There are 8 hidden switches. A switch that is on adds its own fixed numbers to the row, and there is some noise. The rows also spread widely along 12 directions, which tell nothing about the answers.
Some rows, each with its switches (1 for on, 0 for off) after it:
[-2.17  4.23  1.56 -2.03 -1.49 -3.81 -3.75  0.39  1.27  3.83 -0.97  2.82
  1.75  4.23  2.66  2.01  0.01  3.20  0.67  2.89  1.51 -1.71]	0 1 0 0 1 0 0 0
[ 0.61 -0.83  0.82  0.14 -0.92 -3.38 -0.89 -0.02 -0.24 -0.36  1.21  4.68
 -2.16  3.42  0.88 -0.74 -1.38  3.34  0.06 -1.24 -0.05  5.32]	0 0 1 0 1 0 0 1
[ 0.99 -2.84  1.43 -3.08 -2.24  4.02  0.75  0.15  2.57  1.11 -3.55  3.01
 -1.85  0.70  3.98 -1.13  0.78  2.63 -2.21  0.11 -3.16 -0.50]	0 0 0 0 1 0 0 1
[-1.19  2.76  3.33 -0.88 -2.89  3.69  3.02 -0.27  2.65 -2.86 -3.21 -3.91
  6.42 -0.54 -1.18 -0.17  1.13 -2.99  1.20  1.26 -2.41 -0.86]	0 1 1 0 0 0 0 1
[-1.95 -0.33  0.35 -0.78 -0.63 -2.78 -1.66  0.28 -1.22  0.98 -1.35  0.70
 -0.72  3.26  0.46  0.32 -0.42  1.01 -1.92 -0.36  2.10  2.43]	1 0 0 0 0 1 1 0
[-0.71 -0.18  0.80 -2.36 -0.87  0.86 -0.62  0.36  1.47  1.93 -1.23  1.04
 -0.29  0.76  2.00  0.47  2.27  1.62 -1.81 -0.21 -1.87  2.16]	1 1 0 1 0 0 0 1
[-2.48 -0.11  3.76  1.13  0.14  1.59 -1.26 -0.75  2.00  2.75  1.08 -3.53
  3.00 -0.81  2.53  1.48  0.52 -1.75  1.20  1.23  2.68 -2.87]	0 1 1 1 0 1 1 0
[ 0.30 -1.10  2.74 -1.84 -2.62  1.38  4.17 -1.86  0.90 -1.76 -3.82  2.33
  2.67 -1.37  0.86 -0.77 -1.71 -0.69  0.97 -2.76 -2.59 -0.83]	0 1 1 0 1 1 0 1
[-0.71 -2.97  4.60  1.74 -0.58  1.38  1.72  0.57  2.49  0.22 -1.43 -4.20
  2.88 -1.64  0.40  0.21 -0.36  1.07  1.00 -0.94 -2.25 -1.44]	1 0 0 0 0 1 0 1
[ 3.65 -1.24 -0.37  2.07 -0.89 -0.17  0.85 -0.49  1.94 -0.41  1.66 -0.51
 -3.87 -1.01  0.15  2.03  1.36 -0.08 -0.81  1.98 -0.76  1.74]	0 0 0 1 1 0 0 0
[-1.20 -0.60  2.06  0.15 -0.97 -0.86 -2.88 -1.30 -1.52 -0.48  0.00  3.05
 -1.15  4.55  0.66 -0.53 -2.64  1.98  0.61 -1.37  2.68  2.26]	1 0 0 1 1 0 0 0
[ 0.49 -3.15  1.26  2.20  0.08  0.99  4.53 -2.34  0.41 -1.87 -0.90 -0.95
  0.88 -2.23 -0.42 -0.03 -2.41 -0.29  0.81 -2.23 -1.46 -1.03]	1 0 0 0 0 1 0 1
[-0.49  0.53 -1.37 -2.40 -0.41 -2.28 -0.08 -0.69 -2.57 -1.23 -1.21  2.29
 -0.37  3.44 -1.94 -0.24 -0.21  0.43 -1.78 -2.43  1.17  4.64]	1 0 1 1 1 0 0 0
[-0.11 -0.44  1.09  1.41  1.83 -0.46 -4.43 -0.84  1.44  0.54  4.55 -1.23
 -1.20 -1.10  2.01  0.79  1.71 -1.64  0.25  0.70  3.66  1.76]	1 1 0 0 0 1 0 1
[-1.19  2.22  0.36 -3.05  0.82  1.61 -3.04 -2.18 -0.58 -1.79 -0.55  0.97
  3.01  1.20  0.11 -0.10 -0.27  2.46  3.04 -0.98  1.06  1.04]	0 1 1 1 0 1 0 1
[-0.15 -3.27  3.14 -0.52 -1.78 -3.92 -1.60 -0.84  0.03  1.84  0.87  0.73
 -2.67 -2.99  1.85  3.29  1.50 -3.87 -1.10 -2.87  1.71  0.52]	0 1 0 1 0 0 0 1
[-1.71 -2.09  1.14 -0.11  0.83  5.91  2.23 -0.76  0.58  0.81  2.78  1.51
  0.95 -2.36  3.11 -1.56  0.53 -3.04 -0.84 -2.15  0.65  2.02]	0 1 0 1 0 0 0 0
[-1.18 -0.64  2.75  0.73  0.74  1.24 -1.90 -2.73  0.13 -0.14  2.16 -1.11
  1.90 -1.19  1.19  1.02 -0.66 -3.22  2.08  0.05  4.11 -1.91]	0 1 1 0 1 1 0 0
[ 2.09  0.14  0.63  1.93  0.89  0.22 -1.28 -0.77  2.01  0.06  1.51  0.48
 -1.67  0.73  1.04  1.20 -0.33  3.61  2.00  1.55 -0.77  0.48]	0 1 0 0 0 0 0 0
[-0.99  0.64  3.53  0.87 -0.84  1.73  1.78  2.82  3.64  2.19 -1.21 -1.69
  1.99  0.38  4.10 -1.69 -0.53 -2.13 -1.44  1.42  1.57 -3.32]	0 1 0 0 1 1 1 0
[-0.39 -1.43 -0.97 -1.11 -0.21  1.61  0.87 -0.40  1.22  1.17 -0.32 -0.49
 -1.34  0.28  1.68  0.64  1.79  0.18 -2.48  1.62 -0.87  0.38]	0 0 0 0 0 0 0 1
[ 3.22 -0.95  1.52  1.41  1.28  0.70  0.42  1.44  3.27 -0.72  1.29 -2.19
 -0.66 -3.64  1.72  0.11  1.21 -1.50  0.31 -0.35  0.04 -0.85]	0 1 0 0 0 1 0 0
[ 0.89 -0.92 -0.25 -2.29  0.05  5.61 -2.90 -0.50  1.88 -0.47 -0.63  3.39
 -2.61  2.34  4.51 -3.75  0.69  1.31 -2.50  0.33  1.18  3.40]	1 1 1 0 0 1 1 0
[ 4.22 -3.10  0.26  2.83  0.31  0.59  3.12 -1.25  0.41 -4.02  2.34  0.31
 -2.90 -2.81 -1.59  0.30 -0.86 -0.16  1.64 -2.56 -1.55  3.81]	0 0 0 1 1 0 0 1
[ 0.70 -1.45  4.31  0.53 -2.00  2.26  0.08 -2.34  0.87 -2.11 -0.14  1.61
  0.57 -1.49  1.03  0.47 -1.56 -0.62  3.38 -2.38 -0.27  0.11]	0 1 0 1 1 0 0 1
[ 2.31 -2.17  1.67 -0.10  0.42  5.78 -1.55  1.62  3.02 -0.32 -1.21 -2.39
 -2.68  1.79  2.62 -1.99  0.40  1.55 -1.05  2.05  0.15 -0.38]	0 1 0 1 1 1 0 0

New rows. What belongs after each?
[ 1.51  1.25 -0.60  1.29 -0.08 -0.76  1.52  2.07  1.82 -2.64 -0.86 -1.52
 -1.25  1.81  0.69 -1.75 -1.06 -0.76 -1.49  1.39  1.42  0.39]	0 0 0 0 0 1 1 1
[ 3.01 -0.52  0.66  0.62 -1.38  2.09 -0.09 -1.04  0.19 -4.87 -3.22  0.25
 -2.03  2.86 -1.33 -1.95 -2.48  2.28  0.71  0.03 -0.11  2.10]	1 0 0 0 1 1 1 0
[-1.11  2.15  0.33 -1.18 -1.20 -2.06  4.93  0.75  1.02  1.47 -3.58 -0.43
  3.95  1.33 -0.78  1.71 -0.61  3.49  0.49  0.38 -3.76 -2.32]	0 0 0 1 1 0 0 1
[ 3.82  2.01 -3.40 -2.69  0.58 -0.90  0.38 -0.60  0.04 -5.27 -3.50  0.85
 -1.67  2.20 -2.11 -1.46 -0.06  1.73 -0.96 -0.84 -1.15  2.95]	1 1 1 0 0 1 0 1
[-1.91  0.18  1.59 -2.37 -2.30  2.64 -1.24 -0.58  1.10  0.18  1.77 -0.19
  1.95 -0.91  1.71  0.21  3.92 -4.63 -1.77  0.48  1.49  3.56]	0 0 1 1 1 0 0 1
[ 1.06  2.32 -1.99 -3.07 -1.28 -2.18 -0.74 -0.25 -0.32 -0.96 -2.72  0.94
 -0.60  2.23 -1.12  1.61  1.22  0.48 -1.47  1.35  0.10  0.74]	0 0 0 0 1 0 0 0
[-0.84 -2.71 -0.97 -0.96  0.00 -0.88 -2.26  1.21 -0.76  1.12  0.76  1.23
 -4.61  4.23  1.60 -0.95  1.38  0.99 -4.24  0.48  1.60  5.70]	0 0 1 0 0 0 1 1
[ 1.83 -3.35  0.26 -1.07 -0.09  4.69  3.44 -3.30  1.25  0.17 -2.39  0.61
 -2.12 -0.98  2.07  0.67 -0.49  1.58 -0.28 -0.24 -2.33 -2.43]	0 1 1 1 1 0 1 1
[ 0.76  0.85 -2.64 -0.41  0.33  0.22  0.94 -0.75 -1.91 -5.13 -1.13  0.33
 -1.89  3.54 -2.20 -1.59 -1.97 -0.66 -1.01 -0.14  1.41  2.90]	0 0 0 0 0 0 0 1
[-0.25 -1.65 -1.91 -0.50  3.70 -0.20 -0.65 -3.56 -2.48  0.86  1.33  0.35
 -1.62 -0.47 -0.39  2.42 -0.93  1.74  1.39 -0.80  2.58 -0.96]	0 1 0 0 1 1 1 0
[-0.86 -0.49  0.48  1.16  0.25 -0.07  0.82 -0.67  0.68  1.70  0.66  0.61
  0.03  2.38  1.69 -0.18 -1.28  1.89 -0.34  1.76  1.24  0.39]	0 0 1 0 1 1 1 0
[-0.70 -2.76  1.23  2.96  1.08  1.05  2.69 -3.24 -0.24  1.09  2.71 -2.94
  1.15 -2.86 -0.91  3.10 -0.75 -0.86  2.16  0.38  0.83 -1.44]	0 0 0 1 1 1 0 0
[-2.40 -5.66  5.61  1.81 -3.16  2.83  0.38  1.13  2.67  3.55  1.14 -0.17
 -1.63  1.92  4.32 -1.98  0.68 -2.29 -3.92 -0.09  0.51  3.01]	1 0 1 1 1 0 0 1
[-1.27 -2.45  3.21  1.36  1.20  2.58  0.83  1.20 -0.10  0.09  2.74  1.10
  1.38 -1.25  1.77 -1.63 -1.11  1.00  1.81 -4.34  0.59  3.25]	0 0 0 1 0 0 1 0
[ 0.25  3.54 -2.65 -2.72  1.67  0.46 -2.84 -0.11  0.91 -0.36  1.44  1.65
  0.34  0.81  2.14 -0.16  1.96  0.53 -0.27  1.46  3.01  0.36]	0 0 0 0 1 0 1 1
[-0.27  1.55 -0.94 -0.61  3.32  0.84  2.80 -1.35  1.23 -0.01  0.18 -0.57
  3.61 -0.84  0.53 -0.26 -0.53  1.29  0.86 -1.31 -0.47 -2.14]	1 1 1 0 0 0 0 1
[-3.61 -1.82  3.50  2.15  1.22 -1.22 -0.20  1.08  0.52  3.38  3.44  0.37
  2.33  0.68  2.79 -0.42 -1.70  2.59  1.57 -1.66  1.45  1.39]	0 0 0 1 0 1 0 1
[ 0.94 -2.71  1.83 -0.48 -0.28  3.97  0.97  0.71  2.77  1.64 -0.39  2.24
 -2.35 -0.27  4.81 -1.56  0.38  1.49 -1.48 -0.13 -1.19  0.06]	0 1 0 0 1 0 1 1
[-3.18 -1.02  3.44  1.31 -3.59  1.61 -0.50 -2.16  2.29  2.55 -0.03  0.43
  1.06  2.51  3.56  0.10 -0.64 -0.44 -1.17  2.76  0.73  0.12]	1 0 1 1 0 1 0 1
[-0.82  0.89  0.35 -1.43  1.12  0.29  1.53 -1.40  1.46  0.38 -1.95  1.03
  3.60 -0.84  1.91 -0.04 -1.50  2.75  1.27 -1.13 -0.74 -3.65]	1 0 0 0 0 1 0 1
[-0.28 -2.52  1.23  0.10  0.75  4.38 -1.72 -1.06  2.76  1.25  2.49 -1.77
 -0.09 -2.13  2.64  0.44  3.07  0.20 -0.70  1.00 -0.52  1.16]	1 0 0 0 0 0 0 1
[-3.38 -1.98  1.89 -2.16 -3.40  0.06  3.71  0.29  0.29  2.99 -4.54 -2.84
  1.59  1.39  0.54  1.58  0.73 -1.72 -3.64  1.36 -1.42 -1.96]	0 0 0 1 1 1 0 1
[ 0.01  0.84  0.63  2.82  2.11  0.25  0.95 -0.85 -0.82 -3.10  1.64 -2.91
  1.59  1.41 -2.74  0.10 -2.49  2.10  3.89 -0.07  0.63  1.82]	0 1 0 1 0 1 0 1
[ 0.30  2.23 -2.16  1.10  1.18 -3.91  4.65  1.27 -1.08 -0.32 -0.41  0.93
  0.62  2.73 -1.69 -0.30 -2.05  1.56 -1.21 -1.42  0.14  1.97]	1 0 0 1 1 0 1 0
[ 0.40  2.16 -0.02  0.31 -1.58 -0.49 -1.16 -1.11  0.34 -0.27  0.86  1.13
 -1.23  2.57 -0.05  1.43  0.43 -0.32  0.32  2.49  0.96  2.23]	0 1 0 1 1 0 0 0
[-3.85  0.51  2.17 -3.91 -1.79 -0.64 -0.26 -0.91 -0.87  1.47 -2.57  1.87
  4.35  0.64  1.23  0.67 -0.15  1.20  0.54 -1.40 -0.22 -0.36]	0 0 0 0 1 1 0 1
[-1.33 -1.18 -1.66 -0.94  1.17 -0.95  3.73 -1.77 -2.25  0.39  0.55  2.68
  0.27  0.11 -0.57  0.35 -1.18  0.65 -0.44 -1.62 -0.68  2.70]	0 1 0 0 1 1 0 1
[-0.08  0.11  0.65  0.40  1.72  3.07  1.53  0.64  1.09 -1.11  0.81 -2.98
  2.61  0.09  0.43 -1.73 -0.41 -1.36  0.24 -0.25  1.92 -0.71]	0 0 1 1 1 1 0 0
[-1.17  1.55 -0.58  0.31 -1.93  1.28  3.40 -3.24 -1.17 -2.95 -3.68  0.29
  0.63  4.93 -1.81 -0.20 -3.47 -0.59 -0.60  1.98 -0.14 -0.80]	1 1 0 0 1 0 0 1
[-0.14 -2.20  2.68  1.29 -2.94  3.83  3.86 -1.60  0.42 -3.03 -0.31  1.34
  0.55 -1.08 -0.27 -0.92 -0.87 -1.72  0.86 -1.39 -3.28  4.50]	0 1 0 0 0 0 0 1
[ 0.29 -2.32  0.59 -0.01  0.66  3.55  1.05 -2.99 -0.43 -1.53 -0.47  0.97
  0.59 -1.84  0.20 -0.20 -0.86  2.40  1.74 -2.22 -1.27  1.68]	1 0 0 0 0 1 1 0
[-0.50 -1.09  0.97  0.77 -1.27  1.19  1.99 -1.75 -0.53  0.06  0.03  2.36
 -0.90  1.61  1.02 -0.45 -1.43  0.09 -0.05 -0.26  0.39  3.24]	0 1 1 1 1 1 1 0
[-1.20 -3.64 -2.47 -2.96  0.33  0.43  2.09 -0.62 -1.49  3.74 -1.47 -1.00
 -2.01  1.12 -0.47  1.93  2.92  1.17 -4.32  0.70 -1.69  2.82]	0 0 1 1 1 1 0 0
[ 0.35 -1.94  1.19  0.20  0.28  0.17  0.64  1.05  1.21  3.03 -0.06 -1.20
 -1.87  0.91  1.09  1.02  1.53  0.67 -2.42  0.35 -0.94  1.14]	1 1 0 1 1 0 0 0
